The rows come from 4 hidden closed curves, with some noise, and rows from the same curve form a group. Each curve winds through 8 dimensions. The rows are also pushed far along 5 directions, which tell nothing about the answers.
Some rows, each with its group after it:
[ 20   0 -13  -2   4  -4   6   2  -4  15  -4 -25 -11  15 -25  -6  -7  -1
  -2   2] : z145
[ 13  -8  16  -8 -30  -2 -22   0  -5  -6   2 -17   1 -22   1  -1   4  22
  -7 -59] : z942
[  7   2  14 -14 -21  -3 -18  -9  10 -11   4 -23  31 -20   0  -8 -23  10
  24 -31] : z145
[ -6   4  -4  19   6 -14  -6 -18  -8  -4 -14  -9  18 -36 -19  -3 -30  29
  18 -11] : z942
[ 11   1 -16 -18 -17  15   9  19  14 -16 -14 -53 -19  26 -41  -9  -1  -6
 -20   8] : z942
[-14  -4  -5 -12 -14  -5   1  23  17  16 -14 -10  -8   6  -7 -11 -13 -20
 -18  25] : z145
[ -4   7  -1   7  -7 -13 -21 -22  -4  13  -7  15  -4 -29  11  -8   2   6
   2   9] : z145
[ -8 -16  -4 -30 -30  11  30  27   8 -25 -18 -19  -9  32   1   3  -5 -39
  -2  -9] : z145
[ 13   3  -1  -2  -6   1 -21 -11   7 -15  -3 -31   0 -26  -9  -2  -2  20
   9 -16] : z845
[ 19  12  15  -6  -8   8   1  17  -7  34  27  23  -4  28   9 -10  26   1
 -19   2] : z990
[  7   7 -25 -14  16  -7  11   9   2   7 -10 -41 -13  13 -47   8 -28  -8
  10   2] : z942
[ -1  20  -3  17  11   6 -20  -1   4  28   6  23 -27  -7  21   3  16   7
 -12  11] : z845
[  4 -12   4  -2  22   1  19  -1 -18 -17  15  24  -6  14  18  34  23 -12
  18 -21] : z845
[  7 -15  17  10 -16  -2   4 -11  10 -20 -12  14  10 -11  12   4   4   2
   1 -19] : z845
[ -6   8  -6  -7 -36   6 -34  -1  30 -33 -22 -34 -10 -41  -3 -19   0  23
 -13 -15] : z942
[ 10   7   7  20  -2 -11 -17 -34 -10   1  -8   8   4 -32  -8  13  -5  20
  19 -19] : z145
[-17  11   0  11   5  -3  -5  -1   5   5  -9  19  -1  -6   6   3  -9  -1
  13  14] : z845
[ 23 -28  11   3  21 -10  24 -14 -32 -17  19  21   9  29 -13  23  25  -2
   4 -34] : z942
[ -8   6  -6   5   9 -20  10 -20 -26 -13  -3  33   1  -9 -33  17  14  12
  19   9] : z990
[ 25  -6   9  12   4 -20 -24 -12   0  16   2  -8   7 -18 -29   0  -4  27
  -1 -26] : z942
[  8   7  -7   6  28   0  20   1 -11  32   9  21 -11  27  11   8   0 -19
   6  22] : z942
[-18   1   0   8  16  -4 -10  10   3   3   6  12  -1 -11   1   5   0  11
 -11  -1] : z145
[ -4   8  -6 -47 -27  10   8  20  26 -22   4  11 -16  18  37  -3  28 -42
   9  15] : z990
[  1 -15  -6 -36 -29  23  23  31   7 -46  -7 -35 -17  22  13  10  19 -22
   4 -22] : z942
[-11  13  -4 -16   6  19   4  37   1  36  19  -3 -21  27  18   1   7 -22
 -21  20] : z145
[-17  -6   1  -5 -12 -22   4 -21 -12 -33 -13  46  -1 -17  -1  14  26  -5
  20   9] : z990
[ -9  -9  17   9   3   2   7  18  -9  30  18  36   8   7  38 -11  12  -3
 -26   7] : z990
[  8   9   9   9   2  13  -4  28  -7  32  19 -33  20   9 -21 -23 -24  32
 -25 -12] : z942
[ -1  -1   1 -10   6   5  17   5 -15  -9  12   4   5  24  -5  16  -2  -8
  12 -28] : z845
[  1   6   2  22  25  11  11  11 -15  39  17  27 -18  19  24   3  16   1
 -23  22] : z990
[ -2 -28  17  -5 -23   5  28  21 -34 -37  -1 -16  25  14 -25   6   6  20
   3 -43] : z990
[ -1 -10   6 -18  -8  24  40  35 -21   5  16  -8   0  55   9   7   4 -23
 -16 -15] : z145
[ -4   4 -37  19  71 -25  11  -7  -9   8   3  -2  10  19 -64  -8 -20   9
  17  61] : z845
[-11 -10   6  16  21   4  28   3 -31  -8   8  54 -13  24  29  33  31 -10
  15  -9] : z845
[  1   4   2  19   8  -8 -28 -13   7  -9  -2   1   8 -19 -18  -7   1  30
   8  -1] : z145
[ -9  13 -15 -13  12 -14 -11  -4  25  19 -11  12 -22  -6   3  11  -6 -33
   8  36] : z942
[ 13   7  -3  11 -11 -17 -20 -36   1  -2 -16 -23  12 -37 -36  -6 -28  25
   4 -23] : z845
[ 12   3 -19  23  25 -14   0 -14   5  14 -10 -14  -3   2 -50 -19 -16  17
 -24  33] : z845
[ -5  -9  -2 -18  -8   0  14  22   1 -13   2   4  -1  18   2  -5  14 -12
  -4   5] : z990
[ 19   7   8  17   3  -9 -22  -7  14  37   4  11  -2  -6   1 -15  -3  10
 -12   6] : z845
[-16  25 -24   3  23 -16  -7  12  -3  41  -1   5 -18  -2 -48  -9  -3   7
 -17  64] : z990
[ 13  -5  -1  18  20 -10  -9 -23 -17 -24   2  -1  15 -17 -13   6   5  31
  36 -15] : z990
[ -5  -1  -6  -1 -11 -13 -20  -6   9 -23 -18 -34  17 -34 -36 -14 -18  25
  17   5] : z942
[-10  23  -3   7  -3  10 -24 -19  36  -7  -6  21  -8 -23  37  -8   4  -5
   0  22] : z845
[  5  -4 -27   7  37  -3  15   9  -9 -11  -4 -24 -17  16 -45   7   2  11
  -2  17] : z942
[ -5   6  -4   3   7   5  17 -19 -11  -8   4  42 -10   4  39  13  25 -20
  12  17] : z990
[-14   5  -4 -48 -54  23   5  18  32 -33  -9 -22  -3  18  30 -24   1 -42
  -5   4] : z845
[ 14   1 -16 -12   4   0  22 -14  21 -28 -14 -26   8  22 -26   2 -30 -21
  17 -10] : z145
[ -6  23 -43   7  48 -28 -13 -16  17   5 -24 -17 -18 -25 -49  12 -34   3
  39  38] : z942
[ 16   8  -9  -7   8   1  -8  -4  14  -6   7 -30  11   5 -19 -14 -16   7
   8  -7] : z145
[-14  21  -9   9   7  -4 -34  -5  24   3  -7   1  -9 -29  -3  -7  -6  16
   6  17] : z990
[ 11 -16  13  15   1 -13 -13 -15 -21 -19  -3   2  13 -29  -3  10  14  31
  28 -24] : z990
[ -6  -4  13  12   7   1 -10   1  -3  -3  15   7  21 -12   7  -9   6  23
  -4   1] : z845
[ -6 -11  14  -5 -22  -3   2 -20 -14 -15  -3  28   4 -13  37   5  20 -13
  10 -10] : z145
[ -5   4  -5   3  20  -6  -7 -17   5 -12   6  13  15  -1  -2  -1   0  -2
  23  23] : z145
[ -1  16 -21   6   8 -26 -20 -40  27  -6 -30 -14   4 -39 -34  -4 -39   2
  22  24] : z845
[ -6   6  -9   4   2 -15 -33 -16  24  -4 -12  17 -19 -46  24  -3  12   7
   3   7] : z942
[ -1 -15  42  10 -47  21  -5  10 -19 -21   5  13   8 -20  48  13  23  28
 -11 -80] : z990
[  4  14 -19  12  32   6  11  -2  -2  22   6   7 -17  18  -2  -3   1  -8
  -4  41] : z990
[-22   8  -3  -3 -15  -7 -24 -10  21 -16 -14 -12  12 -41  -6 -14 -23  12
  -4  -3] : z145

New rows, each followed by its group:
[ -2 -17  20  12 -13  10   1  -7  -2 -35   1  37  -4 -13  46  14  36   7
  -7 -31] : z942
[-25  18  13  18   8  -8 -41 -14 -14  15  15  41   2 -48  30  13  10  32
  13 -25] : z145
[  7   7  -5   6 -15  -5 -22  -6  36   6 -19 -17  -4 -17 -13 -31 -13   7
 -22  24] : z845
[ 15  11  -2 -10  -9  -3  -8   6  14  31   5   3  -9  12   1 -24  13 -12
 -12  40] : z990
[  5  -4   4   6   8 -22  -4 -21   1 -12  -5  26   7 -22  -5  15   6   5
  24  -1] : z990
[-15   6   7  -7 -13  -4  -3   9 -21  -5   5  15   3 -12  -7   7  16  15
   7  -7] : z990
[  3   0  19  16 -12   4 -17  25  -7  55   8   9 -16 -13  23  -8  16  15
 -40   6] : z990
[ 11  -6   3 -23 -41  12  21  10  25 -35 -21 -36   7  13 -13  -5 -17 -15
  -4 -23] : z990
[ 15  -9  -5  -7  10   1   4  14  -1 -10   0 -29   0  13 -20   5   7   3
  19   7] : z990
[ -8 -32  18 -13 -24   9  32  19 -18 -49  -3  -9  22  22  -3  15   0  -5
   8 -51] : z145
[ 11 -12  12 -11 -27  16  27  30  -7  15  -1 -30   4  22   5  -7 -11 -10
 -17 -14] : z942
[ 24 -11  -7   5  23 -21   4 -13  -3  -5  -8 -12   1   2 -39  15  -8   5
  22  -8] : z942
[  1  -8   8 -32 -61  16  20   3  26 -56 -24 -37  22   7   0 -12 -21 -19
   8 -30] : z990
[ -7   2 -22   6  25 -27  22 -15 -25  -9 -11  16  -3   6 -63  13   2   5
  14  36] : z990
[  2   7 -11 -12   9   9   1  12  21   7   4 -18   0  26  -8 -16  -3 -19
  -3  44] : z145
[  4  -2   3   4  -4   1   8   5 -15  30   5  13 -12  16  12  -3  10  -9
 -18   7] : z145
[  9  -9  17 -30 -42  13   2  27   5 -26   9 -15  10  10  16 -10  17   2
   0 -41] : z990
[ 12  -1  15 -14 -24  -2  -5  -1   0 -13   3 -20  30  -5 -15  -5  -7   9
  22 -13] : z990
[-19 -23  -4   7  37 -10  29 -15 -22 -47   3  39   8   6   4  37  13 -10
  27 -11] : z145
[  5 -14  -2  20  19  -2   9  -7 -24 -25   1  10  -5   5 -24  15  21  24
  -4 -16] : z942
[ 11  -6  20  -7  -4  15  13  17  -8  21  23   3  17  36  15  -4   7 -15
  -5   7] : z145
[-10   7 -12  28  63 -18  19 -14 -15  29  13  57   0  22 -15  15   6 -10
   3  62] : z990
[ 16 -11  22   9  -4 -10   6  -9  -9  -1   7  19  19  -5  -4   9   4  13
   5 -27] : z990
[  5   5  -8  -2   4  -9   5  -5  16  15  -3  -8  12   0 -12 -19 -23  -7
  -4  28] : z990
[ -2  -2  12 -33 -48   6 -15   5  11 -45  -3 -27  22 -30  22 -13   0   9
  29 -45] : z990
[  5  15   2  -1 -13  -3   4 -12 -10   9   2  16  -3  -2  -7  -2   9   5
  -2   8] : z990
[ 29 -34  27 -22 -40  12  44  42 -30 -24   8 -33  19  55 -39   1  16   8
 -14 -50] : z990
[  8 -22  11  -9   4   6  20  -2 -15 -40  10   2  11   7  17  20  23  -4
  22 -22] : z845
[  9   8   7   8 -17   9   2   9  -9  33   0 -13  -7  -1  -3 -12  -3  12
 -29   5] : z990
[  2  -1   7 -24 -20  18  -8  26  20   6   8 -19  -6   3  32 -12  12 -16
 -15  14] : z845
[-19   2  -2   4   4 -11  -8  14  -4  15   0  25  -6  -7  -7  -8  10   8
 -16  23] : z990
[  7  11  -8  -7  18  -4   1  24   4  30  18   6  -9  22 -14 -14  11   1
 -13  25] : z990
[  9  -4   1  22  13 -25  -3 -50 -21 -13  -7  18  12 -30 -20  17  -7  19
  19 -25] : z845
[ -6  -7  10   0  -9  10   4  36  -6  14   7 -26  11  18 -23 -10 -17  16
 -28 -22] : z145
[ -7  29 -17 -10  -3   0 -40  12  34  33   1 -27  -7 -19  -5 -38 -15   8
 -12  45] : z942
[ 14 -20   1   9  26 -17  30 -27 -26 -35   3   8  37   0 -21  13  -9  11
  40 -18] : z990
[ 16   5 -12   8  19 -12  23 -35 -24 -29  -1  11  11   6 -34  12   2  11
  34  -4] : z990
[ -1  -8  -2  -4  -1   3   4  -5  12 -24 -11  15 -21  -2  19  21  21 -19
   6   0] : z145
[-22   9   0  16  -1 -32 -20 -33 -25 -24 -12  36  11 -51 -33  13   6  41
  27 -10] : z990
[-21  19  14  20 -19   4 -49 -14  12   0  -2  29  -4 -58  47  -5  10  34
  -2 -25] : z990
[ 34  -7   3  18  17 -11  14 -24 -24  14   5 -11  11  13 -41   7 -14  16
  -2 -26] : z845
[-30  18  -5  -3 -14  -9 -29  -9   8   1 -10  -5  15 -45  -1 -18 -17  15
  11  26] : z990
[ 15 -10  14  25  39  -9  38 -23 -54   1  30  79   6  31  14  33  44   2
  18  -7] : z990
[  9   7 -24  -3  19 -14   1 -28  20 -32 -15 -15   2  -6 -27   5 -28  -2
  30 -16] : z145
[ 19  24  21  17 -26  -9 -54  -5   8  44  14   0  14 -33 -11 -38   0  52
 -19 -13] : z990
[  6  16 -32  20  54 -23  -6 -23  -9  14  -8 -18  -3  -4 -67   8 -21  16
  28  47] : z145
[ -7  10  12  12   0  -1 -10   5  -2  34  11  12  16  -2  -7 -15  -8  13
 -14  22] : z990
[-10   6   9  14 -11   4 -13   5   9   8  -5  15 -11 -20  16   3   2  15
 -20 -14] : z990
[-14  10 -42 -28  38 -13  23 -14  13 -22 -11  12 -22  23  -6  23  -6 -55
  43  41] : z845
[ 15  -6  19  19   4 -11  -1 -29 -18  18   8  36   4  -9  16  14  10   5
  -2 -25] : z845
[ -6   1  20 -35 -39  19  -4  34   3   6  19  -2   4   1  51 -11  21 -15
  -5  -7] : z990
[  0  12 -10  17  10  -7 -24 -19  26  -4 -11   3  -2 -16 -15 -12 -11  14
  -5  10] : z145
[ 14 -11  21  28   9  -5 -11 -16 -19 -24  12   6  33  -6 -20   3   4  48
  13 -47] : z145
[ -5  -7  37 -18 -43  10 -13  10  -8 -13  19  22  23 -27  66  -2  25   8
  13 -44] : z990
[  4  17   6  15  30  -4 -12  18 -16  84  35  40 -17  24  14  -1   8  -1
 -29  13] : z845
[  6  -7  30  22 -25  -5 -16   3 -21  33   4  10   9 -27  14  -6   0  34
 -21 -37] : z942
[ 12   0   4  18  36   9   7  31 -14  45  26   8 -11  36  -4   4  16   9
 -21  22] : z990
[-13   2  -9 -24   3  -2   4  -5   9   1   2  32 -26   6  37  15  18 -45
  -1  11] : z942
[  6  -3   7  28  21   4   0   4   3  12   8  23  -8   1  13   3  15  17
 -21   4] : z942
[-25  -6  -5 -17  -7   3   8   1   0 -51  -8   1   8  -6   6  17  -4  -7
  27 -28] : z145
[-26  15  -5 -15 -38 -18 -23 -21   7 -35 -25  13   0 -49 -13  -1   5  11
  21   2] : z990
[ 22   5  24  -8 -35  17  10  12 -15  13  20   3   6  21  13  -8  20   8
 -15 -29] : z990
[-12  10  -5  -5 -24 -18 -41 -16  16   2 -21  -1 -10 -50   4 -13   1   8
  11  15] : z942
